Every row belongs to one group in each of 3 separate groupings. Each group adds its own fixed numbers to the row, and there is some noise. The rows also spread widely along 14 directions, which tell nothing about the answers.
(in the rows, 128 means zero)
Some rows, each with its group in each grouping after it:
[157 150 165 109 137  99  74 116 114 163 115 167 153  69 118 111 159 110
 154 130  80 161 125 142 132]  Zoz Y K
[134 114 148 125 135 117 114 132 103 121 157 152 165  88 113 153 121 135
 136 149 125 138  91 117  74]  Kom B T
[131 181  86 137 128 140 114  87 137  99 117  92 176 104 112 102 148 109
 129 110 144 101 141 116 152]  Mimu X Q
[132 147 131 158 126 121 106 120 126 119 146 147 140 152  97 119 121 128
 160 130 135 111 105 129 164]  faf Y A
[198  90 106 145  94 112 116  60 127 138  85  66 167  43 123 106 148 100
 107 149 149 102 151 141 126]  Zoz X Q
[162 129 121 152  94 113 120  94 130  92 123 122 107 168 162 152 111 135
 119 186 157 125  96 155 179]  faf J T
[ 99 148 152  90 111 148 132 112 140 133 165 130 128 116 106 109 157 136
 121  98 142 137 117  94  78]  Kom P S
[148 135 136 148 174 114 117 111 160 141  98 133 158 102 134 161 105 127
 124 166 140 148 145 148  99]  Mimu W M
[203  69 130 114 152 159 129 185  96 150 179 141  94 120 145 160 152 111
 164 189  72 149 113 125 124]  Kom P M
[118 100 114  96  98 101 111 170  36 135  99 110 105 102 164 142 128 159
 169  65  73 142 117 113 138]  Zoz W K
[111 134 126 103 122 167 134 110 123 115 158 110 150 105 135 145 157 127
 140 126 157 122 124 113 131]  faf B S
[132 106 116 146  86 110 122 121 111  93 106 111 130 125 101 113 104 165
 117 114 120 114 118  99 133]  Kom J A
[172 176 113 121 134 129 125 113 127 135 118 107  99 142 128 123 121 126
 138 131  96 146 117 124  92]  Kom Y A
[158 152 177 131 157 105 151 173 140 175 116 173  99 103 168 177 132  85
 114 190 127 153 150 203 144]  Mimu Y Q
[ 87 130 126 134 170 133  77 106 195 106 127 134 160 207 149 125 126 138
 132 141 151 108 141 157 185]  Mimu Y M
[145  88 130  93 110 139  98  84 152 103 151 120 147 122 130 113 164 128
  84 158 134 104  91 137 124]  Mimu B A
[167  60 122 139  96 109 117  95 119 113 112  99 171  73 131 135 130 125
  97 156 142 105 116 137 117]  Zoz X Q
[155  52 116 126 143 139 122 110 120 139 146 147 107 165 120  96 139 128
 143 155  90 133  76 100 114]  Kom B T
[128 127 117 140 127 157 119 140 116  53 127 144 175 120 154 181 115 143
 128 161 125 156 104 112 182]  Kom P Q
[158 145 129 134 151 121 116 116 115 153 122 127 135  96 128 129 144 110
 161 145 114 137 138 140 138]  faf B S
[129 116 107 106  63 172 140  94 115  64 135 103 153 103 133 142 150 149
 100 127 155 123  92  99 148]  Mimu Y M
[156  78 108 132  92 112 127 163 113 108 108  90 114 128 160 138 120 143
  81 138 116  95 148 145 130]  Kom Y T
[ 91  51 163 126 120 108 130 144  88 166 134 162 161  91 156 147 158 100
 155 113 154 118 109 155 139]  Kom Y Q
[135 116 125 147 188 115 142 138 107 168 117 161 132 124 143 144 134 104
 166 136 106 148 112 135 109]  Mimu W S
[151 177 136 127 164 113 101 162 172 145 145 118  66 210 112 114  92 138
 140 152  96 126 163 147 147]  Zoz P Q
[ 88 156 139 105 152 120 106 120 128 109 151 177 140 167 144 126 131 142
 141 118  99 160  69 118 113]  faf X Q
[130 135  94 132 142 134 116 164 124  99 161 121 147 127  85 101 126 143
 105 115  97  95 129  93  82]  faf B T
[137  84 159 142 157 100 108 166 152 139 132 161 143 121 137 151 121 130
 105 178 115 130 144 157 107]  Kom J M
[132 128 137 123 125 121 109 138 133 129 133 134 118 145 123 126 133 135
 135 133 125 117 122 131 158]  Mimu W K
[ 79  96 142 134 121 112 114 129 107 113 133 164 181 104 140 136 146 117
 127 106 153 125 102 135 140]  Kom P Q
[130 129 157 108  98 135 153 152 117 147 136 112 107  70 117 160 117 141
 127 124 144 138 152 118  97]  Zoz W M
[117  77 143  83 124 150 137 189 107 115 181 171  97 155 147 133 153 136
 113 134  78 147  82 105 117]  Kom P Q
[151  70  76 125  91 150 147  79 115 114 101  78 108 133 131  94 139 142
 104 102 127 114  93  87 102]  faf W A

New rows, each followed by its group in each grouping:
[120  84 144  99 178 137 131 164 133 143 130 130 119 161 151 167  97 176
 136 136  83 168 120 103  47]  Kom Y S
[153  70 129 111 131 163 112 127 111 120 143 120 138 102 133 155 131 146
 162 152 107 155 121 100 139]  Zoz P M
[137  89  84 203 121  78 147 106  81 151  68 103 127 127 107 107  86 127
 165 103 149 108 129 117 114]  Kom J T
[138 154 147 113 121 104 129 133 108 148 131 123 117 105 161 152 134 109
 139 135 132 138 123 160 115]  Kom X Q
[143  99 133 111 131 170 153 133 140 142 142 132  72 151  96  94 137 140
 138 141  87 139 136  83 151]  Zoz B S
[109 124 135 109 156 153  87 109 159 128 118 124 151 141 147 125 135 141
 158 141 125 142 155 118 184]  faf J Q
[136  74 114  96  62 118 123 154  72 129 133  74 127  80 144 138 155 135
 109  88 133  89 129 132 103]  Zoz Y K
[111 180 108 152 168 135 137 128 137  97  93 123 180 100 157 181 110 121
 123 131 143 149 156 139 117]  Zoz Y S
[164  83 160 125 109 114 117 156  91 133 142 125 128  93 126 186 102 163
 146 160 128 143 101 120 104]  faf W K
[165 136 104 150 157 141 130 114 177 119 117 101 129 136 121 132 110 128
  93 159 136 118 141 125  87]  faf W A
[142 156 104 149 188  98 109 129 162 160  79 105 134 139 152 107 134 103
 120 121 107 117 187 159 112]  Kom W S
[147 140 123 129 121 134  79  59 154  92 109  94 185 128 102 114 117 165
 138 133 128 133 119  93 126]  Kom Y S
[108 152 143 131 133 146 145 134 158  89 106 174 124 121 147 134 131 130
  82 143 104 164 122 123 153]  Kom X A
[138 173 151 122 102 120 149 172 123 123 155 132  85 124 116 146 124 138
 107 136 127 131 140 133 121]  faf P S
[ 73 143 155 128  85  94 157 142  99 112 104 137 120 102 155 165 110 157
 104  94 159 138 122 141 123]  faf X S
[126  69 157 105 167 137  97 113 140 185 164 135 100 196 148 133 137 129
 204 145 132 138  93 126 130]  Kom W K
[148 145 142 106 145 106  87 131 119 103 130 174 130 135 157 140 130 138
 120 170  74 156  89 150 153]  Mimu B T
[131  97 115 161 181 135 141 108 125 187 112 132 140 117 124 124 128  90
 182 127 146 129 144 129 111]  Zoz Y T
[104 171 158 159 123 104 117 121 119 132 123 137 167  98 128 169 112 111
 162 122 187 116 138 164 154]  Kom Y A
[191 136  97 149  95 122 141  65 109 141  72 102 135  60 107  83 150  94
 120 124 120 146 123 112 116]  Kom P Q
[142 179 131 140 126 115 121 182 125  98 127 131 119 111  97 149  87 167
 111 130  97 148 152 115 103]  faf P M
[165 114 133 121 132 122 124 188 102 175 152  75  86 124 123 157 113 131
 166 131 127 110 169 136  94]  Kom P K
[133 122 120 189 140 116 159 154 126  97  73 161 141 119 113 165  73 155
  95 147 118 167 116 113 105]  faf Y K
[121  63 110  87 115 142 107 154  77 113 122 123 156 103 137 112 147 162
 137  89  56 141 105  77 110]  Kom Y Q
[ 97 114 134 150 141 121 140 111 113 123 128 184 149 141 151 140 139  97
 145 132 149 153  76 139 148]  Kom P Q
[149  70 149 132 107 146 121 147 167 154 179  67 129 129  67 119 115 144
 133 149 177  57 173 105 119]  Kom W Q
[119  87 119 162 150  80 125 177 108 141 120 134 139 132 142 131 133 105
 116 125 125  82 152 171 135]  Kom B S
[167 143 145 132 127 104 136 160 129 148 135 130  84 157 150 159 110 121
 116 171 123 132 123 172 121]  faf Y Q
[194 220 103 147 165 141 121 123 154 102 111 179 140  81 121  98 164  72
  93 174  59 159 137 129 150]  Zoz W T
[151 162 120 148 120 111 124 149  93 104 144 168 181  42 110 137 167  83
 104 127 117 122 104 133 111]  Zoz W K
[102 133 123 157 123 126 133 142 153 126  99 143 124 123 107  90 128 128
 103 108 129 109 168 114 170]  faf W T
[107  75 132 154 125 139 147  90 130 162 116 117 145  96 120 117 136 110
 158 120 181 112 143 114 137]  Kom X T
[142 168 127 120 182 118 101 129 164 148 109 160 126 132 156  99 155  96
 112 143  79 148 146 148 121]  Kom W T
[111 119 111 146 125 132 133 144 120 144 138 122 126 109  59  76 127 127
 137  80 121  99 159  81 106]  Zoz P T
[ 87 136 148 136 146 103 107 172 106 121 146 146 157 112 174 187 127 123
 148 124 151 110 135 176 160]  faf X A
[138 153 122 142 113 143 124  94 143  83 114 140 145 114 110 130 119 146
 112 152 131 151 110 111 149]  faf B M
[167 108 132 157 112 103 115 164  88 113 104 123 129 100 130 170  98 147
 141 149 112 141 132 133 150]  Kom P K
[139 122  56 133 160 128 121 181 122 105 130  74 121 171 153 120 137 134
 109 112  90  81 170 126 114]  faf J S
[ 95  81 132 125 144 130 115  80 132  97 111 160 167 140 185 156 125 143
 122 146 135 167  66 123 117]  Kom X T
[ 84  66 109 129 125 126 138 147 127 114 163 126 123 194 146 125 132 126
 110 110 156  94  92 130 108]  Kom P Q
[165 100 110 123 133 135 114 112 111 113  99 138 135  95 144 117 139 134
 116 154  78 156 112 114 134]  faf B T
[123 153 136 141 133 118 141 122 128 151 157 152  88 166 124 115 142  88
 148 131 148 109 102 156 140]  Kom B A
[117 143 119 124 144 125 118 106 105 106 111 140 156 110 154 151 127 127
 138 122 120 151  96 132 115]  Kom B A
[172 146  83 131 142 131 103  98 139 107 139  81 123 162  98 109 106 151
 124 124 107 122 103  98  59]  faf P A
[145  67 139  90 108 150 110 126 143 169 110  97  76 125 125  80 145 159
 136 132  91 131 177  95 162]  faf J T
[165 181 100 162 108 136 140 109 153 102  64 112 116 115 159 119 136  97
  90 154 131 128 175 156 200]  Kom Y T
